The rows of a group lie close to one hidden flat surface of 11 dimensions, which may be shifted away from zero. Surfaces can cross.
Known rows, each followed by its group:
-.15 .04 .43 .02 .10 .09 -.23 -.01 -.04 -.15 .26 .38 -.13 -.05 -.15 -.17 => (3)
-.08 -.28 -.15 -.16 -.26 -.17 .05 -.02 -.12 -.35 -.36 -.37 -.13 .21 .16 .11 => (0)
-.08 .14 -.17 -.05 -.16 -.01 -.04 .26 .29 .01 .09 .09 -.11 -.19 .16 .16 => (3)
.18 -.05 -.01 -.14 -.08 -.18 .24 .27 -.31 .02 -.05 .11 -.07 -.29 .07 .15 => (0)
.18 .15 .17 .20 .09 .07 -.19 -.14 .02 .34 .10 -.07 -.03 .28 .23 .24 => (2)
.21 .18 .10 .23 .24 .11 -.14 .09 .00 .23 .21 .11 .11 .04 -.08 -.11 => (1)
.11 .12 .24 -.08 -.09 -.03 .07 .00 -.24 .01 -.27 .10 .04 .11 -.28 .00 => (1)
-.04 -.08 -.11 -.02 -.11 .00 .11 .28 -.02 -.09 -.32 .19 .11 -.19 .01 .02 => (3)
-.29 .03 -.02 -.26 .04 .17 .12 .31 .24 -.18 -.41 -.34 .05 .04 -.03 .12 => (0)
.10 .10 -.21 .23 .05 -.14 .05 -.19 -.09 -.04 .25 -.03 -.27 -.14 -.17 -.17 => (0)
-.02 .07 .08 .25 .10 .24 -.19 .18 .02 -.18 -.14 -.24 -.34 .09 -.03 .05 => (0)
-.03 .10 .34 .10 .12 .05 .15 .08 -.09 .09 -.06 .13 -.03 -.16 .08 .09 => (2)
-.16 .06 -.09 .21 .12 -.01 -.03 -.10 .13 .07 -.07 -.03 -.08 .11 -.05 .00 => (2)
.15 -.29 .00 .10 -.03 .03 .04 -.05 -.20 -.02 -.11 -.13 -.03 -.26 .14 .08 => (1)
.06 -.37 -.07 -.11 -.14 -.06 -.06 .06 .32 .06 .51 -.33 .15 .27 -.14 .01 => (3)
-.05 -.16 -.04 .14 -.27 -.08 .20 .04 .38 .20 .47 .02 .02 .23 .12 .28 => (3)
.05 -.12 .07 .14 .09 -.05 .04 .12 -.24 -.09 -.15 -.01 -.22 -.11 -.10 .02 => (0)
-.20 .10 -.10 -.15 .14 .18 -.08 -.07 .26 -.24 .21 -.40 -.07 .23 -.04 -.17 => (3)
-.18 -.10 .38 -.27 -.10 -.04 .27 -.35 -.37 -.06 .13 .25 -.40 .05 .02 .30 => (3)
.07 -.08 -.28 -.49 .01 -.06 .07 .40 .06 .05 .32 -.13 .08 .08 .00 .15 => (3)
.29 -.21 .03 -.07 .06 -.03 .03 .37 -.15 .07 .09 -.13 .07 -.08 -.15 .03 => (3)
.15 -.02 .28 .24 .15 .06 -.12 .15 -.17 -.01 -.14 .00 -.05 -.05 -.12 -.09 => (1)
-.04 .24 .25 -.09 -.01 .00 -.13 -.13 .06 -.10 -.14 -.02 .16 .10 -.22 -.23 => (1)
-.02 -.25 .22 .17 .03 -.25 .17 .19 -.16 .02 .00 .27 -.04 -.24 -.05 .03 => (0)
-.08 -.10 .10 -.11 .02 -.26 -.26 -.30 -.04 .03 -.41 -.10 .27 -.21 .08 -.08 => (2)
.11 -.25 -.06 -.03 -.14 .04 -.03 -.06 -.02 .13 -.19 -.29 -.07 .01 -.14 .26 => (2)
.03 -.07 -.24 -.11 .13 -.11 .09 .13 -.19 .18 .06 .39 .17 .18 -.17 -.06 => (1)
.32 -.14 .53 .00 .10 .21 .06 .02 -.10 .21 .08 -.38 .26 .02 .17 .16 => (1)
-.01 -.19 .45 .03 -.17 -.05 -.08 -.23 .01 .12 .25 .11 -.06 -.06 .18 .26 => (2)
.09 -.11 -.01 -.13 .25 .04 .09 -.38 -.33 .28 -.09 -.20 -.01 .19 -.23 .12 => (0)
.24 .06 .16 .21 .20 -.07 .09 .09 -.06 .28 .22 .05 .09 -.22 -.08 -.02 => (1)
.18 .47 -.04 .02 -.22 .14 .12 -.02 .01 .13 .03 .15 -.09 .37 -.07 .11 => (1)
.09 .08 -.31 -.04 -.03 .31 -.07 -.09 -.08 -.07 .09 .03 -.08 .09 .35 .02 => (2)
.09 .13 -.12 .04 -.08 .21 -.45 .33 .23 .06 -.24 -.09 -.01 .00 -.08 .12 => (2)
-.19 .14 -.02 .23 .18 -.02 .33 .06 .23 .10 .00 .00 .15 .08 .13 -.05 => (2)
.10 -.25 .31 .09 .09 .15 -.15 .18 .15 .13 -.17 -.39 .20 .17 -.35 .05 => (2)
.04 -.37 .23 .49 -.06 -.04 .13 -.02 -.08 -.01 -.01 .10 -.05 .02 .14 .04 => (0)
.11 .02 .03 .21 -.04 .15 .10 -.05 .04 .05 .11 -.21 -.21 .05 -.03 .13 => (0)
-.31 .21 .02 -.04 .53 .24 .15 -.36 .11 -.04 .38 -.02 .06 -.05 -.21 -.41 => (1)
.02 .17 .01 .04 -.02 -.04 -.02 .09 .19 -.04 .22 -.08 .02 .06 .16 -.05 => (1)
-.07 .10 .04 .23 -.11 .07 .56 -.16 -.13 .06 -.14 .04 -.19 .14 .30 .28 => (3)
.14 .07 -.24 .04 .17 .01 -.06 -.15 -.21 -.04 .04 -.08 -.09 .03 .02 -.16 => (0)
-.01 .04 .07 .02 .15 -.08 .06 .31 .02 -.04 .25 .02 -.07 -.04 .12 -.01 => (1)
-.32 -.44 .11 -.06 -.30 -.20 .21 -.52 -.03 -.17 -.36 -.03 .05 -.14 .02 .07 => (2)
.31 -.23 -.29 -.19 -.12 .03 .17 .14 -.24 -.03 -.24 -.59 -.12 -.08 .05 .24 => (3)
-.07 .09 -.05 -.15 .01 -.01 -.10 .25 .15 -.09 .16 -.02 -.08 -.27 .03 -.02 => (3)
.18 -.02 .10 -.07 -.26 .18 -.31 -.23 -.15 .03 -.35 .01 .04 -.01 .35 .23 => (2)
.12 .29 .16 .26 .00 .19 .10 -.12 .03 .04 -.01 -.15 -.15 -.05 -.09 .00 => (1)
.33 -.23 .12 .12 -.36 -.03 -.22 .03 -.11 .07 .08 -.03 -.26 -.16 .03 .32 => (3)
.05 -.06 .07 -.12 -.02 -.19 -.15 .22 -.18 -.20 -.06 -.15 -.35 -.19 .03 .10 => (0)
.02 -.17 .21 .18 -.14 -.07 .08 .01 -.07 -.04 -.12 -.17 -.37 -.23 -.26 .20 => (0)
.14 -.03 -.27 -.27 -.13 .15 -.06 -.19 -.24 -.06 .00 -.01 -.13 -.05 .27 .14 => (2)
.10 .17 .09 .21 -.04 -.02 .25 -.02 -.04 .02 -.03 .01 .06 .09 .17 -.02 => (3)
-.08 -.22 -.12 -.35 -.36 -.03 -.36 -.18 .16 -.10 .31 .10 -.01 -.09 .21 .09 => (2)
-.15 -.03 -.06 -.19 -.31 -.19 -.21 .23 .17 -.26 -.08 .07 -.12 .05 .09 .08 => (0)
.13 .15 -.37 .07 -.19 -.01 -.06 .05 .03 .03 .10 .23 -.07 .21 .16 .03 => (1)

New rows, each followed by its group:
-.04 -.12 .02 -.05 .31 -.02 -.13 -.04 -.17 -.12 -.09 -.34 -.13 .01 .08 -.06 => (0)
.01 -.06 .07 .15 .14 .29 .18 -.23 -.09 -.02 -.02 -.17 -.01 .24 .00 -.04 => (1)
.19 -.07 .21 .12 .15 -.02 .09 -.31 -.34 .19 -.14 -.10 .11 -.16 .40 .07 => (2)
.08 -.27 -.07 -.38 -.07 -.36 -.06 -.25 -.31 .04 .01 .12 .17 -.23 .12 -.01 => (0)
-.02 -.13 -.37 .19 -.16 .11 -.01 .10 .30 -.05 -.26 -.20 .19 -.17 .24 .00 => (2)
-.19 .15 .03 .50 .24 .15 -.03 .23 .33 -.06 .03 .14 .02 -.17 .16 -.23 => (2)
.02 -.41 -.03 -.33 .13 .17 -.16 -.08 -.07 -.15 .41 -.50 -.15 -.02 .06 .04 => (3)
.02 .16 -.25 .26 -.16 .05 .32 .09 .20 .18 .15 .35 .12 .45 -.10 .00 => (0)
.07 -.27 -.07 .41 .01 -.07 .32 .01 -.09 -.12 .05 .06 .11 -.13 .37 -.18 => (0)
-.37 .22 .29 .27 .05 -.08 -.14 .01 .21 .05 -.27 .28 -.23 .05 -.31 .06 => (2)
-.20 .05 .06 .07 -.08 .09 -.20 .04 .22 -.10 -.18 .11 .01 -.01 -.01 -.03 => (2)
.16 -.05 -.17 .09 -.26 .11 -.21 .02 .18 -.08 -.08 -.30 -.02 .07 .08 .04 => (3)
.29 .28 -.12 .13 .22 .18 -.01 .16 -.11 .25 -.18 -.14 .11 .00 .29 .09 => (2)
.01 -.26 .11 .20 .04 -.04 .03 -.06 -.27 -.24 -.19 -.07 -.17 -.23 .04 -.10 => (1)
.17 .28 -.23 -.15 -.06 .34 -.24 -.04 .23 .22 .24 -.01 .15 .10 .20 .08 => (1)
.01 .01 -.12 -.41 -.14 -.16 .18 -.26 .06 .15 .11 -.28 .02 -.20 -.15 .18 => (0)
.12 .03 .13 .14 .49 .11 .05 .04 -.23 .18 .42 .18 .02 -.17 .00 -.19 => (1)
-.36 -.09 -.45 .02 -.09 .01 -.03 -.05 .40 -.20 -.27 -.23 -.02 -.20 -.16 -.12 => (1)
.32 .01 .29 .32 .12 .23 .07 -.06 -.28 .30 .03 -.07 -.26 .00 .17 .35 => (2)
.10 .32 .13 -.24 .09 .45 .05 -.14 -.13 .04 .22 .00 -.05 .23 .12 .06 => (1)
-.01 -.10 -.13 -.05 -.02 .17 .06 .00 .01 -.09 .15 -.03 -.05 -.04 .13 -.01 => (2)
.03 .16 -.26 -.06 .06 .13 .22 .00 -.16 -.03 -.33 -.05 -.07 -.18 -.30 -.06 => (0)
.21 .02 .10 .09 .14 .18 .11 .06 -.09 .09 .40 -.16 -.12 .25 .17 .11 => (3)
.11 -.12 .18 -.19 -.08 .33 -.01 -.21 -.16 -.06 -.21 -.20 .28 .38 .19 .00 => (2)
.26 -.03 .09 .30 .02 .16 .01 .08 -.08 .17 .26 .14 -.04 .10 .23 .10 => (0)
.34 .31 .22 -.13 -.10 .19 -.13 -.05 .26 .43 .17 -.26 .36 -.10 .03 .15 => (1)
-.06 .15 -.10 .11 .15 .07 .24 .17 .11 .10 -.05 -.05 .05 .05 .01 .04 => (2)
.05 .09 -.23 -.12 -.02 .03 -.03 .43 .22 .05 .22 .03 -.03 -.09 .11 .13 => (3)
.34 .04 .08 -.07 -.10 -.15 .12 .21 -.22 .07 .04 -.08 .01 -.04 -.07 .08 => (3)
-.10 .39 -.17 -.20 .10 -.30 .06 .12 .17 .22 .03 .16 .22 -.16 .23 .05 => (2)
.06 .14 .00 .02 -.09 .01 .19 .01 -.06 -.05 .09 -.01 -.15 .03 .12 .09 => (1)
.19 -.15 .09 -.15 -.02 -.06 .16 .13 -.18 .09 .26 -.16 -.23 -.10 -.01 .30 => (3)
-.22 .02 .17 .25 -.16 .14 .23 -.10 .54 .12 .15 -.10 .01 -.41 -.25 .09 => (0)
.16 .19 .07 -.24 -.17 .01 -.06 -.39 -.18 -.14 .10 -.23 -.10 .17 .36 .02 => (3)
.02 .26 .00 -.34 -.19 -.02 -.15 -.15 -.06 -.17 -.01 -.08 -.17 .05 .12 .06 => (3)
.01 -.05 -.03 -.21 -.02 -.23 .56 -.13 -.14 .23 .07 .02 .17 -.14 -.19 .11 => (1)
.10 .02 -.30 -.10 -.06 .14 -.18 -.17 -.12 .08 .17 -.03 -.32 .12 .10 .21 => (2)
.02 .04 .00 .20 .49 .03 .24 .26 -.39 -.02 -.21 .03 -.17 -.14 -.21 -.12 => (0)
-.02 -.02 .04 .07 -.03 .25 -.03 -.09 .15 .04 -.06 -.13 .06 -.11 .02 .05 => (0)
.14 -.07 -.02 .27 -.16 .03 .01 -.12 -.13 .04 -.05 .17 -.13 .00 -.11 .01 => (0)
.04 -.17 -.32 -.02 -.12 -.13 .25 .36 .28 .08 .03 -.04 .46 .14 .05 -.05 => (3)
.08 -.06 -.06 -.10 .02 -.16 .16 .27 .02 .00 .03 -.11 .16 -.26 .01 -.05 => (3)
-.08 .04 -.06 .22 .27 .12 .07 .00 .07 -.01 .15 -.07 -.10 -.24 -.08 -.15 => (1)
.26 .05 .05 .01 -.18 .01 -.21 .00 -.03 -.03 .11 -.28 -.23 -.07 .02 .13 => (3)
.20 -.03 .00 .02 -.18 .10 -.17 -.21 -.01 .02 -.12 -.12 .13 -.03 .15 -.02 => (1)
.20 -.03 -.07 .06 -.27 .16 .13 -.15 -.15 .05 -.09 -.11 -.15 .34 .28 .32 => (3)
.02 .03 .18 -.08 -.33 -.37 -.01 -.16 .23 -.12 .02 -.11 .25 .14 -.35 -.23 => (3)
-.02 -.23 .52 -.27 -.05 -.04 -.04 .32 .05 -.02 -.24 -.10 .28 -.32 -.32 .05 => (2)
.05 -.15 .49 .19 -.04 .19 -.14 .34 .25 .17 .17 -.12 -.07 .03 -.34 .24 => (2)
.08 .18 -.11 .14 .22 .08 .01 -.14 .13 .33 .16 .08 .20 -.18 -.29 -.16 => (1)
-.03 -.23 .14 -.19 -.04 -.25 .03 .07 .10 .11 .08 -.12 .16 -.37 -.07 .10 => (2)
.20 -.05 .36 .10 .09 .10 -.22 .26 -.28 -.05 .00 .39 -.02 -.05 -.18 -.11 => (3)
-.17 .08 .17 -.15 -.17 .24 .28 .20 .11 -.14 .01 .22 .04 .03 .07 .08 => (2)
-.24 -.07 .06 -.12 .34 .31 -.04 .04 .02 -.15 .40 .11 -.09 -.03 .29 -.09 => (3)
